There are 4 nested groupings, the coarsest first. Each group lies inside one group of the grouping before and may be the whole of it. The rows also spread widely along 17 directions, which tell nothing about the answers.
In the rows, 128 means zero.
Known rows, each followed by its group in each grouping:
[136  96 141 160 117 154 171  66 133 121  91 146 132 100  84  80 141 144
 136 121 102 161 124 101  72 144 146 130 113 120 137 125 104 101 166  82
 124 129 174 118 133 135] : q_762 zugo reme q_782
[ 88 143 115 119  98 145 172 108 134 125 128  97 129 128 102 106  81 147
 175 134 135 174  95 146 136 124 128 175 185 131 101 125 105  96 117 107
 109 135 124 128 147 153] : q_762 zugo merob q_903
[ 86 108 140 168  89 134 125 103 127 106 104 134  93 108  86 118 114 130
 115 179 128 148 137 173  94  93 148 166 156  63 110 104  96  82 177  89
  52 144 100 111 162 125] : q_762 davo vupi q_232
[131 150 105 123  93 151 129  87 135 111 155  88 128  99  94  99  81 146
 148 145 172 183  94 133 135 132 134 160 137  92 112  95 117  62 156  96
 108 176  93  64 180 133] : q_689 nobo nur q_336
[102 123 107 152 113 143 110 117 146 112 159 168  60 131 122 109 108 153
 150 125  89 143 152 149 153 111 137  55 148 128 109 111 111  80 145 109
  88 165 151 129 127 126] : q_689 Narug kala q_853
[102 163 117 112 111  96 134 144  86 136 114 145 130  98 127 107 108 181
 181 146 143 147  98 113 133 112 188 165 169 169 106 107  87  57 146 114
 127 113 102 117 115 157] : q_762 zugo pebu q_805
[105 134 112 143  99 181 145  83 135  95 190 206  88  98 144 133 158 142
 135 119 114  86  86 118 122 124  90 122 117 147 128  72 179 125 128 124
 157 145 186 101 131  67] : q_762 zugo merob q_373
[106  97 156 116 106 144 173  87 141  93 176 149 140 120 155 116 113 134
 135 144 100  95 115 145 193 138  66  86 155 100 144  95 108 122 100 173
 126  99 180  83  78 130] : q_689 Narug Vugo q_192
[112 142 119 149 130 175 130 115 146 117 173 141 103 115 138 111 132 138
 115 119 127 135 133 157 135 134 128 111 100 130 121 124 119 152 125 129
 138 140 166  99 125 113] : q_762 davo vupi q_560
[119 150  96 153 105 147 124 125 146 121 148 134 106 128 161 146 135 152
 141 116 112 141 116 120 128 109 158 108 125 152 118 144 137 103  91  82
 151 127 152 124 121 111] : q_689 Narug muder q_372
[119 132 129 147  96 171 128  92 158 119 150 101 116  93 135 106 123 118
 146 148  97 110 174 137 127 108 136  64 112 135 101  90 139 151 115 106
  94 108 181 133 112 143] : q_762 davo mok q_305
[104 143 102 128 123 148 139 121 127 132 132 139 115  98 125 107 132 141
 152 126 154 159 109 139 121 141 130 149 135 149 107 111 129 122 134 106
 144 141 133 112 147 117] : q_689 noket rorub q_612
[109 131  76 134 130 210 168  79 153 113 169 101 116 141 159 141 151 132
 143 112 101 146 124 173 107 123 125 138 128 160 126 115 147 158  68 130
 153 115 158  99 125 103] : q_762 zugo pebu q_467
[ 83 134 113 140  88 155 133  58 129  92 111 127 102 120 131 149  82 130
 144 136  97 131 116 160 125 112 145 134 176 144 105 120 101  92 112  85
  99 116 149 143 149 144] : q_762 guga zole q_622
[124 110 148 117  93 165 182  70 136 105  89 139 136  97 114 134 137 111
 147 116  63 135 140 126  85 150 121  87 127 111 110 113 153  63 104  75
  80  98 157 121 104 137] : q_689 noket kug q_927
[ 82 111 135 119 123 149 151  90 117  94 151 176 101  94 141 116 122 135
 133 133 139 136  98 168 144 158 108 136 146 124 138 115 101 113 142 155
 135 116 156 101  99 116] : q_762 davo tet q_417
[ 72 142  99 133  91 179 143  79 151  86 204 141  62 113 148 108  85 167
 162 133 101 147  93 156 172  98 137 117 151 126 142 101 113 104 123 123
 113 155 184 117  97 124] : q_762 guga zole q_899
[136 117 159 174  96 125 185 160 149 135 160 165 133 201  61 163 110 157
 131 109  78 119 136  90 115  93  62 114 155  83 106 157 133  72  98 118
 106 131 155 109 121 110] : q_689 noket kug q_419
[ 84 148 120 119 112 166 172 103 128 112 107 117 139 120 158 132 130 127
 136 120  78 109 123 160 141 118 132 141 153 154  94 115 125 129  75  94
 106 105 150 137 130 134] : q_762 davo mok q_584
[109 145 124 139 145 150 132 139 114 134 175 159  91 115  90 140 148 128
 125 141 152 119 150 193  94 117 121 149 135 138 116 103 112 133 143 176
 118  97 126  88 130 108] : q_762 guga zole q_622
[128  96 142 123  73 153 110 121 141 125 117 135 130 121 166 151 137 112
 153 156  97 132 203 121  95 155 132  37 111  78  86 110 164  94  97  99
  78 120 119  90  80 128] : q_762 zugo merob q_903
[148 125 164 138  95 165 193 120 128 145 135 144 160 126  65 113 146 140
 147 132  70 101 168  86  76 112 100 111 109  90 100  80 153  99 128 117
  75 110 165  91 114 132] : q_762 guga zole q_899
[138 147 121 131 112 139 101 118 139 137 174 118 105  82 127  79 107 135
 155 146 149 134 154 121 152 129 142  57 112 148  93  93 120 118 153 116
 121 150 149 112 123 154] : q_762 guga zole q_899
[128 108 113 113 134 156 152  55 136  86 165 136 107 108 146 139 117 133
 136 112 120 157  91 164 138 161 115  94 139 146 157 133 107  66 105 144
 159 100 148  78  89 127] : q_689 noket kug q_927
[ 65 141 125 115  69 143 178 114 113 120 117 171 123 102 131 127 115 168
 193 140 112 132  95 103 105 121 141 180 170 141 121  99 136 110 118 111
 122  94 168 146  93 124] : q_762 zugo merob q_373
[127  70 132 125 148 188 182  30 129 104 151 197 111 103  89 123 167  97
 121 100 116 120 127 159  72 198  50 101 123 145 140 102 137 138 142 173
 156  94 189  95 123  95] : q_762 guga zole q_622
[ 72 121  93 114 127 135 117  97  89 126  67 168  93 107 154 158 146 103
 154 135  88  93 170 193 101 131 151 105 195 217  64  91 119 113 106 107
 103  79 115 174 147 135] : q_762 guga zole q_899
[134  85 145 175 122 118 168 119 183 117 179 113  65 127  69 103 134 113
 134 139 133 170 116 163 116 104 107  85 149 102 129 175 120  70 133 122
 103 127 143 138  95 129] : q_762 zugo merob q_373
[105 138 120 141 147 144 129 141 129 134 130 135 117 115 143 127 154 102
 104 127 147 117 142 188 132 141 116 127 133 154  83 135 121 160 111 124
 139 123 121 126 154 115] : q_762 davo vupi q_232
[113 110 140 112  91 125 157 132 132 128 130 132 161 131 154 158 130 108
 141 143 171 138 107 129 122 175  74 143 158 106  90 149 149 116  82 127
 155 110 105  95 117 113] : q_762 zugo merob q_373
[115 100 114 132 109 107 131  98 131 121 134 147  89  79 135 125 153  95
 147 150 160 128 107 150 115 140 111  96 166 172  90 126 145  88 128 109
 145 110 119 152 124 119] : q_762 guga zole q_899
[105 150 120  94 123 135 161 127  87 119 152 166 174 136 178 121 121 181
 150 131  86  66 105 121 204 115 102 136 169 158 114  54 102 110  94 160
 146 115 140  70 125 127] : q_689 Narug kala q_853
[ 98  92 108 152  92 166 148  78 152 124 137 133 127 149 143 100  89 153
 157 126 118 164 128 106 136 148 104 113 147 114 118 135 107 157 122 104
 151 158 182 128 125 130] : q_762 guga zole q_899
[106 141 151 110  72 179 205 107 151 121 141 147 153 125 107 117 110 126
 172 104  60  89 148  95 145 134  63  89 140 114  83  81 175 127  85 104
  79 126 197 138 119 129] : q_689 nobo nur q_336
[132 153 132 159 104 128 124 119 161  98 208 111  95 128 113 174 109 109
 105 136 156 106  92 160 151  94  89 111 149 141 103 150 137  88  91 131
 138 110 129 107 140 111] : q_762 davo mok q_584
[170 132  83 184 147 150 102 146 124 174 151 146 116 164  88  98 140 184
 139 109 122 164 173  84  77 111 168 104  91 147 108 126 110 116 162 105
 156 176 126  87 160 115] : q_762 guga zole q_622
[115 122 127 154 132 169 148  94 128 123 108 179 115 141 102 131 138 130
 123  90  62 109 160 130  96 139 118  91 125 156  96 123 124 121 121 102
 112 122 177 140 145 119] : q_762 davo mok q_305
[ 90  74 123 152 142 129 128  96 127 108  98 165  94 147 164 131 134 118
 120 126  90 127 155 188 144 144 126  79 174 151 114 152  77 123 114 125
 128 118 142 139 116 131] : q_762 zugo reme q_782
[123 128  99 130 146 154 130 102 121 125 137 155 108 131 111 115 131 121
 130 107 134 137 125 159 125 155 105 114 151 164  83 111 123 102 136 118
 137 166 110 105 183 116] : q_762 zugo pebu q_805
[140 117 134 149 136 110 144 146 132 152 107 122 131 106 121  89 167 106
 132 142 115  97 156 137 128 109 126  85 143 165  68 109 135 117 122  92
 112 126 119 149 148 140] : q_762 zugo merob q_373

New rows, each followed by its group in each grouping:
[ 84 146  92 152 122 159 146 114 150 120 144 125  83 123 124 129 122 133
 147 122 118 144 116 174 133  97 131 141 160 170 108 126 125 138 105 102
 127 125 157 154 148 119] : q_689 noket rorub q_612
[155 135 169 138 110 107 136  83 134  97 126 121 150 103 110 122  85 109
 106 132 119  94 101 125 181 127  91  77 151 129  93 119 103  51 125  85
 113 134 133 104 165 160] : q_689 noket kug q_927
[ 87 174 114 113 136 138 108 140  98 126 130 190 115 117 167 107  98 159
 149 107  94  86 143 139 202 132 129  84 154 192  82  83 100 133 124 116
 133 154 163 133 149 140] : q_689 noket kug q_419
[ 85 132 136 113  97 105 137 123 115 127 134 161 128 103 139 121  96 136
 170 139 143 107 117 119 162 145 100 108 180 172  90 114 111 122 120 141
 143  96 155 153 107 146] : q_762 davo mok q_305
[102 112 128 155 108 118 129  79 136  96 108 161  84  85 127 120 128 119
 121 131 135 139  99 153 124 134 143 121 147 137 125 141 108  84 151  80
 124 128 147 147 140 118] : q_689 nobo nur q_336
[143 103 116 172 101 123 110  75 167 102 180  98  87  89 145 135 134 106
 114 165 174 142  95 149 122 107 129  96 130 136 132 150 128 100 122 105
 164 112 137 113 116 116] : q_762 guga zole q_899
[133 106 111 152 135 110 157 126 121 141 103 122 139 138 124 120 149 138
 134 133 108 130 125 134 120 104 127 132 166 158 103 130 110  92 110  98
 142 115 109 126 145 129] : q_689 noket kug q_419
[104 135 107 149  97 122 145 120 134 116 144 147 111 121 150 135 126 146
 145 134 123 122  84 119 149  98 114 136 164 153 109 124 140  94 102  86
 154 136 139 135 138 108] : q_689 noket kug q_419
[120  92  75 169 148 142  86  73 119 112 127 140  76 107 155 138 158 130
 117 148 133 143 146 181  87 115 178 107 133 184 137 121  94 119 143 126
 159  98 119 111 130 109] : q_762 davo tet q_417
[107 147  76 109  95 136 117  86  99 105 137 141 114 117 184 173 125 141
 165 138  88  85 111 137 140  96 149 107 182 206  87  74 146  61  76 107
 136 100 106 120 131 121] : q_762 guga zole q_622
[105 128  99 105 100 153  77  54 111 103  93 114 112  67 160 160 109  94
 133 154 200 190 122 181  74 199 168 141 135 138 101 135 113  94 136  91
 142 108  84  90 153 132] : q_762 guga zole q_899
[159 112  99 156 138  70 130 124 119 153 121  99 105 121  79 127 139 129
 157 144 144 150 125 132  92  90 163 107 183 202  92 149 101  36 128 111
 140  85  78 149 134 155] : q_762 guga zole q_622
[ 88 135 114 137 105 138 137 160 107 151 143 212  85 103 109  91 147 189
 186 134 135 155 135  95  84 129 162 144 123 132 124  94 132 115 177 129
 128 139 156 123  92 105] : q_762 zugo merob q_373
[100 194 117 111 116 109  64 168 105 161  88 104 159  69 200  80  98 126
 153 157 197 123 154 133 185 154 181 115 131 186  40 105  98 183 134  74
 145 157 105 141 175 173] : q_762 zugo pebu q_805
[128 140  88 155 120 152 117 130 103 142 159 165 111 150  68 116 113 174
 144 130 137 141 132 110  99 104 121 159 141 129  94  73 123  82 178 125
 119 183  95  73 197 101] : q_762 davo tet q_417
[111 145 131 120 111 107 138 138 144 133 130  87 113  95 121 115 109 103
 155 145 174 160 111 169 143 137 134 123 169 150  78 155 119  93 109 103
 117 116 102 145 131 158] : q_762 zugo merob q_903
[125 127 101 139 101 128 131 143 117 126 170 146 124 138 130 127 147 158
 134 164 131 113 110 132 144  85 101 148 158  98 101  65 145  70 133 125
 113 166  78  58 166  89] : q_689 Narug kala q_853
[ 88 122 125 151 122 162 146  86 126 110 115 150 133 162 129 144  94 134
 118 112  83 101 141 157 146 126 102 127 168 150  98 123  89 152 102 122
 125 119 167 135 161 132] : q_762 davo vupi q_232
[119 101 111 147 110 127 129 108 139 118 151 111  96 105 107 143 141  99
 129 163 175 152 118 173  95 122 110 137 157 124 102 128 136  90 132 127
 123 113  86 107 141 109] : q_762 davo tet q_417
[133 110 122 162 147 158 123 103 151 117 153 145  95 155 129 122 131 106
 101 109  81  99 168 171 157 123  95  42 135 141  85 129 116 123 110 112
 110 162 150 122 157 125] : q_762 guga zole q_622
[105 119  86 105 122 172 108  74 103 117 142 163  93  97 150 130 132 141
 167 134 110 138 163 157  98 155 155  85 135 167 116  71 122 103 137 145
 125 108 134  91 106 126] : q_762 guga zole q_899
[104  91 117 179  96  97 140 127 162 136 153 134  99 139 121  94  95 149
 162 148 143 147 114 107 163  97  92 100 183 141 115 148 106 136 134 107
 157 146 167 170 124 131] : q_689 noket kug q_419
[ 94 123 127 120  98 170 178 136 135 136 130 112 149 165  87 155 119 112
 142 133 125 147 151 163  93 142  67 172 166  80  72 118 147 120  93 132
  81 126  98  93 159 113] : q_762 davo mok q_305
[139 147 136 144 112 156 170 127 147 122 199 167 111 125  86 123 136 150
 140 106 130 130  93 102 114 127  92 125 112 123 123 126 156  89 125 132
 145 140 165  91 118  99] : q_762 zugo merob q_373
[130 173 107 104 121 140 101 105  90 112 150 171 116  97 130 155 105 156
 147 109 149 137 105 119 118 160 158 119 124 181 108 111 115  51 135 130
 155 114 116  77 129 127] : q_762 davo tet q_417
[ 63 126  92 105 130 128 128 109  97 110 128 147 106  97 184 119 128 143
 151 156 169 147  87 195 151 144 147 180 186 162 122 105  89 122 129 146
 154 120  97 104 125 121] : q_762 zugo pebu q_805
[ 93 131 134 122  83 132 176  87 115 121 101 123 153  84 133  84 109 153
 165 154 124 131  85 105 135 117 143 176 161 133 114  96 107 108 136  85
 124 119 155 134 128 150] : q_762 guga zole q_899
[ 97 124 120 134 131 159 169 128 111 134 122 173 135 134 135 110 155 154
 136 117  82 107 138 134 122 126 122 139 135 141 108  98 122 138 119 128
 126 125 152 116 123 111] : q_762 davo vupi q_232
[164  63 123 177 126 131  94  82 165 115 163  89 127 160 133 122 111  97
  92 157 126 116 171 154 161 121  73  33 144 101  94 123 106 108 121 127
 124 158 105  79 163 129] : q_762 davo mok q_305
[113  80  78 164 145 124 136 132 154 136 147 129  77 146 151 101 163 132
 136 128 126 159 134 170 143 113 125  96 157 148 117 147 120 118 117 115
 147 157 112 138 127 100] : q_689 nobo nur q_336
[113 175 157 125 119 160 149 135 131 121 180 135 132 121  99 114  89 143
 131 125 138 115 126 150 165 129 102 136 132 117 106 106 101 136 129 150
 112 134 163  83 140 144] : q_762 zugo reme q_782
[ 93 159 101 103 107 165 169 118 128 127 138 121 118 115 122 133 119 143
 175 106 111 161 115 141 111 139 142 140 149 164  96 127 141  98  89 113
 122 106 137 134 110 135] : q_762 davo vupi q_232
[119 106 168 148  71 141 145  90 155  91 149 139 125  62 174  98 150 113
 117 172 127  99 106 119 149 121 114  92 104  75 129  99 151 121 131  87
 114 135 173 100  93 116] : q_762 zugo reme q_782
[108 121 127 131 127 134 104  93 116 122 121 184 110 113 115 140  98 118
 137 117 149 126 152 147 124 177  93  88 154 168  99 120 103 135 144 136
 152 114 156 126 154 130] : q_689 noket kug q_419
[149 112 156 148 119  98 145  96 156 107 142 116  85  88  89 141 128 102
 147 135  93 120 144 150 120  99 140  26 153 174 121 150 114  41 106 121
  96  42 163 158  63 168] : q_689 noket rorub q_612
[127 114 143 111 122 121 174 145 128 130 179 142 112 115 107 126 144 135
 154 138 148 155 114 147 116 144 108 120 141 105 128 143 125  65 117 166
 125  99 114  83  62 125] : q_762 guga zole q_622
[107 120 124 128 112 144 109  87 114 111 142 168 102 103 112 114  99 131
 132 140 162 147 121 149 125 165 112 125 142 112 108 103 103  96 172 127
 123 159 122  86 157 123] : q_762 guga zole q_622
[113 112 155 132  91  98 211  93 134 116 153 137 129  66  86  58 128 136
 159 153 151 120  33  97 155 107  83 166 175 133 121 102 127  76 157 107
 138 130 160 146 122 137] : q_762 guga zole q_899
[102  87 114 124  99 165 156  87 141 114 148 152 100 117 130  98 120 154
 172 128  92 168 146 120 115 151 129  76 132 107 131 110 128  95 133 128
 109 132 161 113  71 130] : q_762 davo vupi q_232
[121 110 118 134 107 138 152 105 126 112 144 150 115 127 123 146 140 127
 139 138 102 113 124 142 120 113  93 109 160 127 106  96 148  70 108 117
 114 121 117  99 133 107] : q_689 noket kug q_419
[ 90 165 109 146 127 130  97 138 132 110 185 166  68 114 149 103  87 171
 136 117 176 169  79 149 184 137 155 132 137 148 129 155  78 112 155 121
 168 179 151 110 131 124] : q_762 zugo reme q_782
[111 177 112 146 141 120  86 140 127 124 155 146  85  53 156  98 137 132
 111 141 214 154  82 170 150 137 165 150 106 161 121 135 106 133 165  97
 176 152 124 111 155 114] : q_689 noket kug q_927
[187 157 131 113 135 200 131 107 131 147 154 115 138  88  63  80 147 125
 145 110  90 136 208 109  75 154 140  40  50 119  80  54 163  81 156 113
  64 148 134  55 142 144] : q_762 davo mok q_305
[140  82 124 158 147 178 143  97 138 116 114  96 117 118 124  83 183 109
  85 154  71 133 183 196 105 104 147  93 101  66 108  84 121  92 142  92
  49 165  88  65 153 120] : q_762 davo vupi q_232
[106 120 100 132 129 127 133 118  88 126 118 184 136 152 141 151 141 152
 133 128 129 110 109 136 118 134 111 165 173 160  98 103 114  97 123 134
 159 133  94  88 165  99] : q_762 zugo pebu q_805
[ 86 148 123 122  93 147 162 140 126 128 151 140 125 119 116 103  98 180
 176 143 124 157 111 120 144 110 132 163 149 101 126  97 113 106 133 125
 107 137 147  97 105 133] : q_689 noket rorub q_612
[ 66 166 121 108 115 136 150 104  94 109  91 144 160 121 151 124  77 168
 135 124 159 160  61 154 163 162 139 230 174 131 121 135  59 122 125 107
 154 132 130  97 172 138] : q_689 Narug kala q_853
[120 156 121 165 138 163 128 130 161 135 196 125  42 108  29 103 116 132
 150 121 126 160 174 177  89  95 145  88 122 150 111 121 113 113 165 147
  77 114 166 140 126 141] : q_762 davo mok q_305
[129 109 111 137 123 125 121 106 135 125 134 101 116  96 137 118 144 108
 128 153 161 150 129 164 114 136 135 111 140 146 101 129 121 107 124 118
 138 111  99 111 132 130] : q_762 davo vupi q_560
[106 138 118 149 125 155 122  75 133  94 162 167 100 122 116 142  97 133
 116 116 127 107  99 157 158 124  89 120 153 159 121 106 107 119 130 128
 149 134 168 106 168 113] : q_689 noket rorub q_612
[103 106 101 123 155 136 143 154 104 154 164 159 154 153 159 118 147 151
 134 136 200 143 114 157 143 173  75 186 156 140 122 121  96 194 124 201
 216 131 110  59 140  93] : q_762 zugo reme q_782
[117 120  89  91 139 146 136 100  96 111 132 120 142  86 193 125 181 112
 123 153 135 101 106 182 144 140 121 138 149 163  96  64 145  94  98 135
 144 118  67  63 142 104] : q_762 davo mok q_584
[158  96  91 155 113 124 139  87 131 131 133 106 142 102 128  86 161 139
 133 150 152 147  83  91 110 116 125 139 130 138 109 100 145  75 146  80
 167 163  93  92 167 106] : q_762 davo mok q_305
[ 78 153 106  62 100 137 189 122 107 115 103 105 115  57 152 109 142 145
 196 140 132 203  75 165 108 147 186 179 161 132 121 119 139  29 102  88
  98  97  88 114  72 145] : q_689 noket kug q_419
[ 96 128 125 138 125 124 123 170 121 134 182 172  88 142 122 146 120 153
 147 139 143 133 149 158 134 121 119 113 150 130 116 135 105 116 128 179
 127 108 128 102  83 115] : q_762 davo tet q_417
